Each new row is followed by its nearest point in the smallest flat space through zero that holds the last named rows.

K505 (5 x 13):
[[ 0.98 -5.02 -0.32  5.35  0.25 -0.60 -2.78  3.07  2.04 -0.50  1.27  1.79
   0.51]
 [ 6.01  1.15  2.58  0.04  2.16 -0.64  0.33  2.73 -0.35 -4.22  4.57 -2.94
   2.05]
 [ 2.82 -1.02  0.14 -2.78  0.80 -4.03  2.29  1.21  2.75  2.71 -0.02  1.58
  -1.55]
 [ 3.57 -2.96 -2.31 -0.01  0.47  2.40  2.63  1.02 -1.76  2.24  3.51  2.88
  -2.10]
 [-0.28 -1.34 -4.87  0.58  1.49 -1.00  3.52  0.50  0.52  0.91  2.41 -3.64
   0.53]]
New rows:
[-1.93 -3.58 -3.53  3.72 -0.48  0.45 -1.29 -3.34 -3.06 -2.52  1.89  1.31
 -1.62] => [-1.99 -2.47 -2.74  3.60 -0.53  3.27 -0.78 -0.12 -1.60  0.11  0.94  0.44
  0.05]
[ 2.91 -3.46  0.82 -1.54  1.19  3.89 -4.02  0.23  2.28  2.94 -0.50  2.60
  3.79] => [ 1.51 -1.96  1.42  1.28 -0.47  0.70 -1.62  1.07  0.11  0.35  0.20  3.26
 -0.84]
[-1.98 -3.13 -3.71 -0.05 -3.75  3.38  0.64  1.99 -3.02  0.80  1.49  3.86
 -3.36] => [-0.73 -2.96 -2.86  1.48 -1.03  4.09  0.67 -0.68 -2.39  2.67  0.83  3.68
 -2.15]
[-0.19 -1.98  3.42  1.76 -1.56  1.20  3.66 -1.53 -3.11  0.84 -3.38 -1.07
  3.52] => [-1.08  0.78  0.18  0.08 -0.47  1.26 -0.52 -0.82 -0.98 -0.41 -0.52 -0.08
  0.13]
[ 3.98  2.69 -0.16  1.49  3.77  1.03 -0.88 -0.71 -2.02 -0.89  2.30  2.05
  1.54] => [ 3.09  0.42  1.31  0.00  0.52  1.80  0.06  0.81 -1.72 -1.69  2.50  0.11
  0.27]
[ 2.98 -1.99  3.10  2.01 -2.16 -0.52  3.30  1.67 -1.61  2.54 -1.45  2.22
  2.30] => [ 2.18 -1.39  0.98 -0.07 -0.02 -0.12 -0.21  1.00  0.32  0.79  0.58  2.54
 -1.00]

K599 (5 x 13):
[[-0.11 -2.03  1.63  1.13 -1.59 -1.79  3.25 -0.78 -0.71  2.24  4.53  1.92
   1.91]
 [ 0.40 -2.04  1.60  2.29 -0.97 -0.02  2.30 -0.88 -2.97 -0.08  1.20 -5.58
  -0.96]
 [ 3.99  3.29  1.72 -1.13  0.89  1.22 -3.04 -0.72 -0.16  1.44  4.48  0.99
   4.89]
 [ 1.27  2.53  0.95 -1.27 -2.60 -0.02 -3.79 -0.12  0.90 -2.69 -1.45  0.13
  -0.27]
 [ 0.63 -0.63 -1.16  1.48  1.08  3.72  2.32  0.14 -0.34 -0.15 -0.74  3.44
   6.52]]
New rows:
[ 1.52 -3.78  0.86  2.39  3.33  2.27  3.54 -0.92 -2.51  2.96  0.53  0.51
 -3.77] => [-1.26 -2.64 -0.88  1.47  2.83  0.05  3.67  0.08 -1.42  2.48  1.06 -1.96
 -0.80]
[ 0.67  2.32 -1.18 -1.48  3.79 -3.91  0.92  1.47  3.95  0.81  2.36  1.16
 -3.63] => [-1.03  0.85 -0.95 -2.33  2.77 -2.65 -1.35  0.61  1.89  2.94  1.77  1.57
 -3.44]
[ 2.47 -3.07 -0.60 -1.12 -0.65  2.48  3.81 -1.04 -0.65  1.10  1.30 -2.38
 -2.96] => [-0.48 -1.80  0.27  1.34  0.55 -0.22  2.22 -0.28 -1.54  0.87  0.79 -2.75
 -0.98]
[-0.10 -0.37  1.97  2.10  0.73 -0.87 -1.24  0.07 -3.72  1.06  1.61  3.14
  2.99] => [ 0.93 -0.11  0.78  0.43 -0.37  0.30  0.87 -0.42 -0.32  0.93  2.35  1.59
  2.94]

K516 (5 x 13):
[[-0.22  0.63 -2.68  1.99  1.69 -1.08 -4.09 -5.25  0.55  0.76 -2.40  2.15
  -0.59]
 [ 2.10  3.78 -1.54 -2.13  4.43 -6.77 -2.46  0.31  1.70 -2.84 -1.47  5.23
   0.37]
 [-1.33  0.50  5.97  4.96 -1.40 -1.36 -0.18 -4.06 -0.59  5.32 -3.51 -0.43
  -1.64]
 [-0.56  0.57 -6.57 -3.64  3.29 -4.19  1.21 -0.75  2.60  1.94 -1.07 -1.75
  -0.59]
 [ 4.53 -1.32 -0.30  5.97 -2.07 -6.18  1.22 -2.26  1.19 -6.23  3.80  4.97
   0.17]]
New rows:
[ 1.64 -1.28 -5.82 -4.62  0.57  1.10  2.48  1.19  1.60 -1.90 -1.36  0.49
 -2.67] => [ 0.08 -0.50 -5.52 -3.50  1.51 -0.21  0.76  1.32  1.16 -1.25  1.30 -1.19
  0.45]
[-2.65 -2.58  2.19  0.56  1.87 -2.89 -0.98  0.70  3.67 -1.95  1.20 -1.49
  0.21] => [ 0.52  0.14  0.23  0.17  0.02 -1.89  1.12  0.36  0.49 -0.18  0.31  0.18
 -0.12]
[ 4.89 -5.05  0.24  0.24  4.72  0.15  2.26  1.15 -1.35  5.82  0.43  0.52
  0.10] => [-0.49 -0.26 -0.02 -0.22 -0.14 -1.04  1.75  0.10  0.49  1.75 -0.27 -1.61
 -0.46]
[-0.32  0.55 -1.31  0.47  0.66 -1.08 -0.08  1.40  0.73  0.75 -1.80  1.86
 -0.09] => [ 0.09  0.84 -0.36 -0.60  1.06 -1.39 -0.43 -0.13  0.41  0.18 -0.72  0.62
 -0.08]

K359 (5 x 13):
[[-0.45 -2.50  1.45  4.42  2.33  0.57  2.04  1.98 -3.21  2.85  1.30  0.78
   0.69]
 [-2.49  4.83 -8.03  1.32  3.30 -6.01 -0.71 -0.87 -1.70  1.50  2.01  3.34
  -2.53]
 [ 1.95 -1.15 -0.34  1.69  0.85  0.21  0.94 -0.83  1.57 -0.54 -0.38  4.19
   0.84]
 [-0.42  0.49 -0.47 -0.14 -0.93 -0.73  2.02 -0.08  4.00 -5.20 -0.10 -0.35
   1.94]
 [-1.83 -3.36 -1.37 -1.52 -0.74 -1.14  0.28  1.42 -0.48  2.83 -2.11 -0.66
   0.98]]
New rows:
[ 0.90 -1.45 -2.27  1.82  0.50 -0.56  4.58 -0.24 -1.34 -1.53 -0.07 -5.82
 -0.57] => [-2.40 -0.24  0.24  1.21  0.21 -0.78  1.92  1.86 -0.46 -1.26  0.97 -2.95
  1.07]
[-0.98 -0.20 -0.19  5.32 -0.14 -1.17 -1.12  0.10  5.25  1.56 -5.82 -0.64
 -2.64] => [ 0.03 -1.26 -0.98 -0.12 -0.09 -0.61  0.56  0.01  1.08  0.00 -0.92  1.41
  0.79]
[ 0.66  0.21 -2.02 -0.80  1.92  0.18  0.31 -0.41  2.51 -0.59 -0.64 -4.10
 -0.24] => [-1.03  0.71 -0.55 -1.17 -0.76 -0.65  0.05  0.17  0.83 -1.35 -0.12 -1.65
  0.19]
[-1.06  1.37  0.72  0.05  0.30 -0.86  1.63 -4.12  3.61 -4.28  1.35 -0.26
  1.95] => [ 0.31  1.83 -0.21  0.25 -0.45 -0.36  1.28 -0.72  3.30 -5.00  0.66  0.10
  0.99]

K951 (5 x 13):
[[ 2.10 -6.37 -3.10  1.29 -2.54 -5.32 -3.53 -2.66  1.35 -2.78 -4.14  0.44
  -1.09]
 [ 1.16 -2.30  3.51 -0.21 -1.84 -0.08 -1.99  2.47  2.23  1.55  3.43 -1.09
   0.49]
 [ 1.28 -0.16  0.20  3.26 -2.79  1.29  0.77  1.29 -1.65 -2.58 -3.40 -2.96
  -2.00]
 [ 1.06 -1.01 -3.37 -5.05  2.63 -3.58  2.60  0.53  2.43 -0.54  0.45  4.03
  -1.19]
 [-2.56 -1.68 -0.98 -0.77 -1.87  1.39 -0.41  4.40  2.45  1.37 -1.37 -0.47
   1.95]]
New rows:
[ 3.04 -3.63 -0.74 -2.64 -5.80  0.61 -0.03 -0.13  2.26  1.42 -3.81 -1.55
 -3.32] => [ 1.81 -3.67 -0.70  0.45 -2.97 -1.60 -0.34  2.62  1.71 -1.83 -2.24 -1.06
 -1.53]
[ 1.22  2.85  3.28  0.55 -0.03 -2.49 -2.32 -1.32  3.77  3.11  2.93  4.35
 -4.16] => [ 2.02 -0.37  2.37 -1.55  1.37 -1.74 -0.78 -1.40  0.80  0.99  4.36  1.17
 -0.39]
[ 6.52  1.83  1.34 -2.59 -1.93 -0.64  3.30 -1.74 -0.25  2.31  1.56  0.35
  3.33] => [ 2.04  0.82  1.75 -1.21  1.16 -0.67  1.05 -0.23  0.03  0.03  2.91  0.57
 -1.30]
[-3.14  1.13 -0.24  1.61 -0.87 -0.66 -1.06 -1.55  3.06  2.13 -1.84  0.33
  4.58] => [-3.49 -0.60 -1.19  0.43 -0.10  0.80 -2.48 -0.75  0.51  1.95 -1.00  0.34
  3.21]
[ 0.70  2.17  1.22 -1.29 -3.63 -0.93 -0.02  1.89 -1.19  1.81  2.59 -2.11
  0.44] => [ 0.56  0.31  2.35  0.16 -0.71  1.18  0.09  1.80  0.38  0.72  1.95 -1.06
 -0.10]

K709 (5 x 13):
[[ 1.42  2.91 -0.08  1.74  0.29  1.38  0.18  3.35 -4.45  0.02  1.81 -1.78
  -5.68]
 [-0.75 -3.89  0.71  0.88  2.73  1.80 -0.57  1.98 -3.24 -5.24 -4.79  2.88
  -1.82]
 [-3.47  3.03  2.24 -1.12 -2.01 -0.68 -1.41 -1.64  2.02  3.14 -1.52 -1.75
   4.24]
 [ 3.56  1.73  4.08 -4.36 -0.29  0.53 -2.83 -0.37  1.39  1.10  2.37  1.13
   0.50]
 [-1.86  0.27 -0.74  0.40  0.73  0.57  2.58 -5.15  1.73  2.10  4.64  1.85
  -1.12]]
New rows:
[ 0.16 -0.06 -0.53  0.15  0.72  0.87  4.03  1.03 -0.19  2.78 -1.11 -0.74
 -1.08] => [-0.60  0.40 -1.23  1.27 -0.15 -0.13  0.97  0.10 -0.51  0.42  0.53 -0.77
 -0.84]
[ 1.06 -1.15 -1.52  0.74  2.56 -5.69 -0.39  0.32  0.50 -0.58  2.06  1.79
  3.58] => [ 1.68 -2.21 -1.93 -0.34 -0.31 -1.44  0.64 -0.44  2.25 -0.35  0.37  0.25
  1.91]
[ 2.97  1.50  0.43 -0.40  2.45  0.33 -1.68  0.27  0.24 -0.17  1.14 -1.39
 -2.48] => [ 2.51  0.90  0.74 -0.85  0.13  0.44 -0.64  1.17 -0.85  0.02  1.77 -0.04
 -1.94]
[-0.53 -1.06  0.18  5.82  1.00 -1.24  0.95 -1.03 -3.75  0.83 -0.12 -0.21
  0.95] => [-2.23 -0.23 -1.77  2.45  0.29  0.15  1.55  0.06 -1.31 -0.31 -0.79 -0.59
 -1.10]
[-2.12  1.34  3.46  2.91 -0.09 -3.98 -0.07  3.11  5.33 -0.02  0.65 -0.06
 -0.59] => [-0.55  0.99  0.03 -0.09 -0.96 -0.63 -0.30  0.07  0.70  1.11 -0.36 -1.18
  1.39]
[ 5.82 -1.91  0.17  1.19 -0.05 -1.53  4.50 -0.74 -5.82 -2.92  0.11  0.37
  0.27] => [ 3.09 -2.33 -2.00  0.75  1.05 -0.02  0.78  1.93 -1.19 -2.32  0.63  0.68
 -2.42]

K257 (5 x 13):
[[ 3.26 -1.24 -2.97 -0.61 -2.09  0.02 -1.26 -4.21 -2.31  5.41 -2.04  0.65
   1.03]
 [ 0.62 -3.55 -3.38  3.03 -5.86 -2.96 -1.93 -1.82  0.65  7.75 -7.30  5.65
  -1.57]
 [-0.45 -1.46  1.17  4.91 -2.05  4.14 -3.89 -0.21 -1.43  2.75 -5.47 -1.92
   0.23]
 [-0.15 -0.16 -2.85 -0.59 -5.25  0.01 -0.02  0.69  3.10  6.12  0.36  2.79
   3.99]
 [-2.08 -3.21 -4.16  2.53  0.49  2.33 -1.72 -0.18  2.98  2.45 -1.29  5.61
   2.32]]
New rows:
[ 3.45  0.98 -1.50  2.92  1.51 -3.97  0.48  1.74  3.89 -1.00 -0.92  0.01
 -3.26] => [-0.64 -0.41  0.41  0.14  0.02 -2.94  0.93  0.72  0.54 -1.20 -1.03  1.73
 -2.58]
[-2.65  0.31 -1.86  3.70  1.53 -0.83 -1.75 -0.07  2.74 -0.20 -0.78 -2.38
  3.20] => [-1.55 -0.54 -0.09  1.72  0.30  2.44 -1.07  1.16  1.25 -0.10 -0.24  0.37
  1.37]
[-3.56  3.03 -0.48 -0.06  3.88  3.66 -2.09  3.26  2.58  2.15 -1.80 -0.89
  2.17] => [-2.20 -0.16  0.24  1.97  0.47  3.96 -1.31  1.97  1.85 -0.46  0.61 -0.32
  2.61]
[-2.39 -0.97 -1.67 -3.89 -1.69 -3.37 -1.83  2.57 -1.75 -2.20 -2.38 -3.67
  2.24] => [ 0.20  1.04  1.30 -0.56 -1.25 -0.99  0.59  0.77 -0.13 -0.09  0.17 -1.28
 -0.46]
[ 0.86  0.15 -1.13 -1.68 -1.86 -1.90  3.00 -3.26  0.46 -0.09 -3.37  3.26
  1.72] => [ 1.01 -0.75 -1.87 -1.05 -1.09 -2.50  0.66 -1.34  0.09  1.98 -0.55  2.40
 -0.62]

K743 (5 x 13):
[[-1.57  3.33  4.78 -3.57  5.23  3.06  2.72 -6.49 -0.21 -2.60  5.16  1.98
   3.39]
 [-2.31  2.82 -4.13 -7.63  1.22  4.35 -1.86 -1.89  3.50 -4.53  0.93 -2.38
  -0.19]
 [-1.70  2.80 -2.37 -3.30 -1.05  0.42 -2.71 -3.41 -0.79 -8.31 -2.61  1.51
  -1.10]
 [-3.41  2.10  2.72 -0.69  0.15  7.22 -1.39 -2.78  1.39 -4.55  6.82 -0.60
  -2.50]
 [-7.27 -1.92  4.65 -2.68 -4.53  2.50 -0.87 -5.19  3.76 -2.85  0.53 -3.52
  -0.44]]
New rows:
[-3.10  2.32  0.52 -1.31  3.27  0.22 -2.70 -0.74 -0.08 -3.31 -5.65  1.56
  4.62] => [-0.52  1.41 -0.75 -3.15  0.72 -1.85  0.02 -3.05 -0.58 -3.28 -2.87  1.21
  1.72]
[ 1.50  0.39 -0.68 -1.12  1.83  1.55  1.15 -0.62 -1.03 -0.12  2.60 -0.85
 -1.56] => [ 0.70  1.18 -0.43 -0.51  1.80  1.84  0.19  0.31  0.08 -0.05  2.26  0.24
 -0.07]
[ 2.94 -3.31  2.89  0.21 -2.16 -2.56 -1.67  2.31 -1.33  1.56  0.83 -0.76
  3.56] => [ 0.52 -1.71  1.31  1.92 -0.65 -2.05  1.02  0.87 -0.37  2.90 -0.99 -0.11
  0.67]
[ 0.37  1.45 -0.39 -0.05 -1.50 -1.09  3.78 -0.07  2.59  1.19  1.83 -4.06
  0.95] => [-0.65 -0.92  0.37 -1.21  0.23  0.48  0.81  0.27  1.73  2.43  0.63 -1.74
  0.85]
[-3.10  2.15  4.79 -0.62  3.41  0.01 -3.98  0.76 -1.20  0.71 -0.29 -0.74
 -1.63] => [-0.88  0.17  1.69  0.34  0.03  0.97  0.19 -1.19 -0.04 -0.66  1.38  0.20
 -0.08]
